The rows of a group lie close to one hidden flat surface of 14 dimensions, which may be shifted away from zero. Surfaces can cross.
Some rows, each with its group after it:
4 -15 8 -1 4 -3 19 2 -2 -8 17 2 -11 -20 -26 -3 15 -7 13 => (1)
-17 8 -4 -6 -26 -13 0 15 -1 -13 -4 -10 15 3 -8 -7 -5 -29 -14 => (2)
10 -3 7 -3 7 -8 31 1 10 9 14 8 -28 -14 -22 11 16 -12 9 => (1)
-6 21 12 2 -3 -12 11 9 2 -16 -6 10 1 23 -18 -1 6 -1 -8 => (1)
-8 3 -6 5 -6 11 12 -21 -14 7 -2 -11 10 9 -1 -2 -6 -2 7 => (2)
-6 8 -14 8 -6 10 5 22 -2 -2 -19 -21 -1 3 13 7 -7 -18 3 => (0)
3 -9 22 -12 -1 20 -17 -10 7 7 16 19 2 -13 0 -8 3 18 4 => (0)
2 -7 7 -6 -17 23 -5 5 -24 -13 -7 4 7 -10 0 -3 2 -4 10 => (1)
14 -6 18 -19 -14 -20 23 -9 10 -15 -7 9 7 5 -18 -9 7 10 -15 => (1)
8 -7 31 -3 -20 -10 -7 -12 -9 -25 -9 3 -3 2 19 3 -4 4 13 => (3)
-1 -3 5 17 -13 7 9 13 4 -7 7 -3 2 6 -3 -18 -8 4 10 => (2)
14 6 -4 3 8 -12 23 -2 -2 -11 -10 15 -1 15 16 26 -3 5 -11 => (1)
4 -13 0 -10 -5 -1 -4 9 0 5 -13 -14 18 1 -1 -6 10 2 -11 => (3)
3 -5 2 0 2 9 -4 5 -7 12 1 -1 0 -16 -13 0 8 -10 15 => (3)
-4 2 7 9 -13 -7 -4 -13 2 -5 13 10 -13 9 -4 6 6 3 7 => (1)
7 -12 -3 12 11 20 1 -1 13 9 -2 -11 -1 -14 5 1 -4 -4 -5 => (2)
1 1 14 10 4 11 -7 2 12 18 -2 1 1 -7 -1 1 14 6 -7 => (0)
-25 -13 -12 3 -18 -7 -19 -3 8 11 17 -4 -1 -3 -2 3 15 -11 -13 => (2)
2 -6 15 10 -13 8 3 -9 10 -14 -2 3 20 17 12 -4 -2 23 -1 => (3)
4 -7 -13 -12 2 -6 1 -3 2 -3 -1 0 -19 -5 27 -13 -24 14 -10 => (0)
0 -2 1 -9 -4 1 6 -21 -13 4 8 -10 -7 -4 -4 10 4 -9 4 => (3)
-9 -7 21 26 7 -17 -26 14 7 3 4 2 -3 25 10 -2 21 19 -1 => (3)
-2 -13 -12 -28 -9 -9 1 -14 -16 3 9 -25 3 -13 -7 -19 6 16 0 => (2)
23 -14 -6 17 10 39 11 -16 -11 -11 -18 5 -8 11 9 3 3 35 -6 => (1)
-3 -3 0 -10 9 -2 -11 1 -8 4 -10 -8 1 -1 2 4 11 -3 -13 => (2)
6 7 -14 14 2 -4 -11 14 -8 -1 -11 9 -3 1 14 -6 -23 -2 13 => (3)
-7 1 -15 11 12 8 -3 -3 -10 20 7 -1 -27 8 2 -2 8 13 3 => (0)
2 0 18 2 10 8 3 -6 14 27 -14 10 3 -4 6 -6 -1 25 30 => (3)
5 -5 2 -8 21 3 -11 -2 -9 0 12 2 13 9 -6 6 -2 -13 -7 => (0)
16 4 4 -4 -24 -7 14 -30 6 11 -11 11 -1 12 -4 6 2 7 -11 => (1)
9 -2 11 4 3 -17 2 -5 -5 -3 -6 -5 19 6 -8 0 1 -4 2 => (3)
-2 4 -3 11 -5 4 -5 22 1 5 -1 0 -13 -6 8 2 3 -6 6 => (2)
6 -2 -17 28 18 -8 6 -19 3 23 3 19 1 7 -6 13 0 -18 -23 => (2)
-10 2 7 10 -4 15 -4 -9 -2 3 3 7 7 8 0 4 1 -11 -5 => (2)
5 15 -5 -2 -11 -2 2 4 -13 6 -11 -4 4 15 -4 0 -4 -7 -9 => (0)
7 3 2 -1 5 0 11 -8 2 -11 15 11 -5 -7 0 5 -17 -15 5 => (0)
17 8 -21 9 -14 -13 19 6 -4 -16 -15 -7 -9 7 9 2 -25 -12 0 => (0)
10 7 16 -5 -12 -17 -8 -5 12 9 11 11 7 0 4 23 1 -23 -7 => (1)
1 -10 -11 5 -11 -2 3 -10 -9 -1 7 -1 2 5 -5 -7 -2 -5 -16 => (2)
-8 3 4 -3 -3 8 -11 8 -12 -4 2 9 -7 -4 2 -9 -3 -4 4 => (1)
20 -3 9 -1 -3 -19 0 4 9 8 -2 8 6 10 4 25 12 -10 -15 => (1)
-1 -7 -10 1 -26 2 9 -13 2 -1 -2 1 14 10 17 5 -5 15 3 => (3)
11 -1 7 22 2 27 1 -11 13 -13 -6 4 3 -7 -3 -9 -13 4 2 => (1)
-10 8 10 10 -26 -6 2 -13 8 -4 -5 -7 0 20 -19 5 21 0 5 => (1)
18 -9 -10 -5 -2 -21 20 -23 -8 18 -7 9 -6 -12 9 0 -2 11 -17 => (0)
-1 7 1 2 7 6 5 -2 -10 8 -6 1 2 3 -7 3 3 -7 -3 => (2)
-19 11 6 -12 -1 -10 11 1 16 12 -6 8 12 -7 -6 -5 1 -2 0 => (1)
4 -4 -13 3 -2 9 -2 -12 -10 -2 -4 -8 8 3 9 -3 -10 4 -7 => (0)
0 -1 0 14 -12 12 5 -9 12 5 10 0 6 -7 -14 -14 3 15 8 => (0)
10 -6 10 -7 -9 -14 6 -2 -7 -15 6 -3 1 -5 -12 1 4 -12 -4 => (3)
1 0 9 6 -5 9 -8 10 0 13 -5 6 4 -2 1 1 7 -1 11 => (3)
-13 6 -22 12 -8 4 5 -12 -3 15 13 -3 -5 -11 -8 5 -1 -17 6 => (2)
7 -6 -16 -6 8 9 11 6 2 16 -18 -27 -10 -1 0 -5 4 6 -4 => (0)
7 -3 19 -15 4 9 -14 16 4 -21 -5 -9 14 -18 -5 -17 -13 -15 -5 => (3)
4 -2 -9 13 0 3 -7 3 -13 1 -4 5 10 -2 -4 -1 4 -2 1 => (2)
3 6 -11 13 16 26 2 10 11 27 -7 -9 0 -22 -3 -2 -3 -9 4 => (2)
-11 -4 -4 -5 -15 -4 -6 -6 -2 5 2 -6 21 4 2 3 3 0 6 => (3)
2 -5 -18 24 -14 -14 10 -17 -20 -11 3 17 -6 5 12 19 -1 1 18 => (1)
-5 -2 6 -4 12 1 10 -20 8 0 26 3 -6 -10 -14 -14 -1 10 -3 => (0)
0 -2 0 3 -10 9 -12 13 13 -1 19 17 -6 0 12 -6 -9 4 -15 => (3)
14 12 -27 16 -14 -2 -8 6 20 10 6 -14 -16 31 -6 -4 -15 7 20 => (0)
-6 -4 7 -12 -5 -11 -12 -5 -11 3 13 6 -9 4 -1 -8 5 7 -6 => (3)
-13 0 -9 4 -1 7 16 -7 2 14 3 -21 7 3 -14 -9 2 -10 -3 => (2)
5 13 13 8 -1 15 -2 5 4 10 2 13 -5 -5 0 8 0 -10 2 => (0)

New rows. What belongs after each?
-15 -9 2 7 -3 -7 -4 16 14 2 7 28 2 -18 2 -20 0 15 10 => (1)
14 -20 -4 3 13 -1 -9 9 -6 8 6 3 24 4 -16 7 15 -8 2 => (0)
-7 -8 8 -8 -7 -2 5 -1 -3 2 4 6 -5 2 -12 -2 23 12 4 => (1)
-7 -3 -11 -11 -7 -18 -5 6 -10 12 6 24 -2 -6 -10 -23 -2 18 21 => (3)
-3 -19 10 1 -12 -8 11 -11 9 -7 21 -11 -5 3 0 -7 4 11 9 => (2)
0 -2 -2 12 -16 -9 1 -8 4 -14 -13 -25 -6 6 -16 -15 2 -6 -1 => (1)
7 3 -1 10 11 11 23 -7 -20 -13 -2 5 -13 -9 -4 -6 -4 -3 -15 => (0)
-7 0 -6 6 5 -3 -1 7 -3 14 5 2 8 2 -8 0 9 -6 -2 => (0)
2 -11 -4 17 2 -8 11 9 26 -3 13 -3 -10 -2 3 3 2 4 -2 => (3)
1 -11 -27 10 14 -8 -7 -5 5 12 16 -16 -1 20 -11 -4 2 7 5 => (0)
-6 -11 4 12 -5 3 -2 5 7 2 4 -8 -2 2 6 8 10 -5 4 => (2)
-4 5 2 -8 -11 -10 -4 -9 -1 11 -3 8 -5 11 3 0 5 7 -9 => (1)
8 6 5 -15 0 1 25 -4 7 3 -22 -13 3 -1 -2 12 4 -9 -10 => (1)
-12 3 1 0 -4 -17 12 1 4 -10 -3 2 7 1 -3 5 5 -3 5 => (1)
-16 6 -12 -2 -12 -11 -7 -19 -25 -15 7 4 10 7 -10 -7 -3 -4 -2 => (2)
-1 7 10 0 8 4 6 10 7 -1 -8 -13 3 -16 -4 13 6 -17 14 => (2)
-4 7 8 7 -8 5 2 -14 10 -3 1 -4 -5 0 -6 7 0 -7 5 => (1)
11 -5 -8 5 -5 -20 12 -9 -4 -6 -4 -2 -5 1 -8 -3 -2 -5 -5 => (1)
0 -7 -6 5 -8 -4 -12 -15 -15 -17 -13 -15 -1 28 5 -5 7 20 -13 => (1)
3 22 17 -1 6 10 11 -17 20 6 3 22 10 -2 -19 -9 -12 -2 -12 => (1)
-21 -7 -1 2 -19 -12 -15 12 -1 8 11 16 -27 -3 13 -4 12 13 18 => (1)
-4 10 8 -4 0 7 -6 -5 -16 9 -10 8 2 14 15 3 -4 7 1 => (2)
17 -6 12 2 -24 8 -1 8 9 10 -9 9 -11 -10 -8 -6 6 -5 1 => (1)
9 -4 -6 20 13 -8 -1 -10 1 15 8 4 15 -1 -18 7 10 -10 -4 => (1)
14 -8 5 -3 -6 -30 26 4 -2 -6 -11 -11 0 14 -10 -1 14 3 -12 => (3)
-10 10 9 6 -27 18 15 -7 25 -4 -27 -5 2 -3 0 -2 -3 1 11 => (1)
8 -13 -1 -6 3 2 -8 -4 -20 -6 -11 -12 12 -8 0 5 14 9 5 => (2)
16 -18 -2 4 3 -3 16 6 -16 8 5 25 2 -6 -10 14 24 7 5 => (1)
-21 -2 3 1 0 -1 -2 -19 1 0 11 -8 -11 9 7 5 4 2 3 => (2)
-2 0 17 8 -1 5 -11 4 -4 7 -2 -9 3 -1 -1 12 14 -13 8 => (3)
-8 -10 0 2 -16 20 -5 -5 -12 13 -5 -11 10 17 10 -11 3 11 -4 => (2)
9 8 -7 10 3 11 -7 4 -19 -1 -17 7 18 -5 2 -1 -9 -3 4 => (2)
-6 8 13 -14 -7 -18 -29 5 -6 -3 6 11 15 -9 6 -6 -16 -19 3 => (3)
0 5 -9 21 -13 -4 2 1 -13 -15 -10 18 2 11 -12 -21 -6 9 -1 => (1)
5 3 10 8 -13 2 -6 -2 3 -6 11 15 6 -5 5 6 -9 -10 6 => (3)
-4 -6 5 14 15 15 5 -3 4 8 -3 -16 6 -2 -6 5 13 0 13 => (2)
-3 7 4 1 -14 -1 -15 -15 -1 15 -5 -3 2 22 5 15 11 0 -9 => (1)
4 -17 -2 -9 -9 -4 -3 -31 1 9 15 -1 -1 -28 10 12 -4 -9 16 => (3)
-7 7 -16 14 14 -6 14 4 -10 4 -2 12 3 -7 -7 0 -5 -10 5 => (1)
-10 -5 3 3 10 2 -15 -3 -7 -13 12 1 -19 -3 -3 2 12 4 -1 => (2)
-5 -7 4 -7 0 -10 -17 10 -1 2 -3 -14 1 -6 5 -1 5 -8 -1 => (3)
11 -12 -1 15 1 10 4 4 1 16 -10 -6 13 7 8 -5 0 9 -1 => (2)
-2 7 7 -5 20 -4 17 -2 -6 -11 -1 -16 -29 4 -3 1 3 3 8 => (2)
-12 1 8 5 19 -12 -5 -4 10 -20 3 -3 2 -3 -11 6 7 -17 -10 => (2)
0 4 2 -5 11 -18 -4 9 11 7 10 8 1 -15 -8 -10 -10 -11 4 => (3)
-9 -7 4 13 -21 -1 6 13 9 -10 1 -14 -8 17 12 -6 -4 -5 -2 => (2)
-3 -13 9 6 -9 9 -2 6 1 1 -1 -7 14 3 -17 8 23 -20 -16 => (2)
1 2 2 10 -10 1 15 0 11 -15 -16 16 14 0 4 -1 -8 8 2 => (1)
-12 -5 -6 5 22 10 -14 -20 -13 -25 -9 -16 1 8 1 -6 -3 4 -16 => (2)
1 6 -3 -1 20 17 13 1 -4 -6 -3 -8 -29 -2 8 4 -5 1 -2 => (1)
-1 1 -1 1 -12 6 -4 6 -5 1 -5 -4 10 -2 8 -5 -7 -2 0 => (2)
18 -26 2 -1 -1 11 -5 -16 1 -8 -5 -16 0 -7 12 4 2 9 -5 => (1)
-16 -3 -9 21 -9 -13 -9 15 4 0 19 4 -4 4 -4 7 12 -9 13 => (3)
5 4 -1 -1 -5 10 4 -21 -5 19 -4 18 7 0 -4 1 2 6 -5 => (1)
-5 4 1 3 -5 0 6 12 -1 -9 -14 6 -4 3 0 -10 -1 5 -2 => (1)
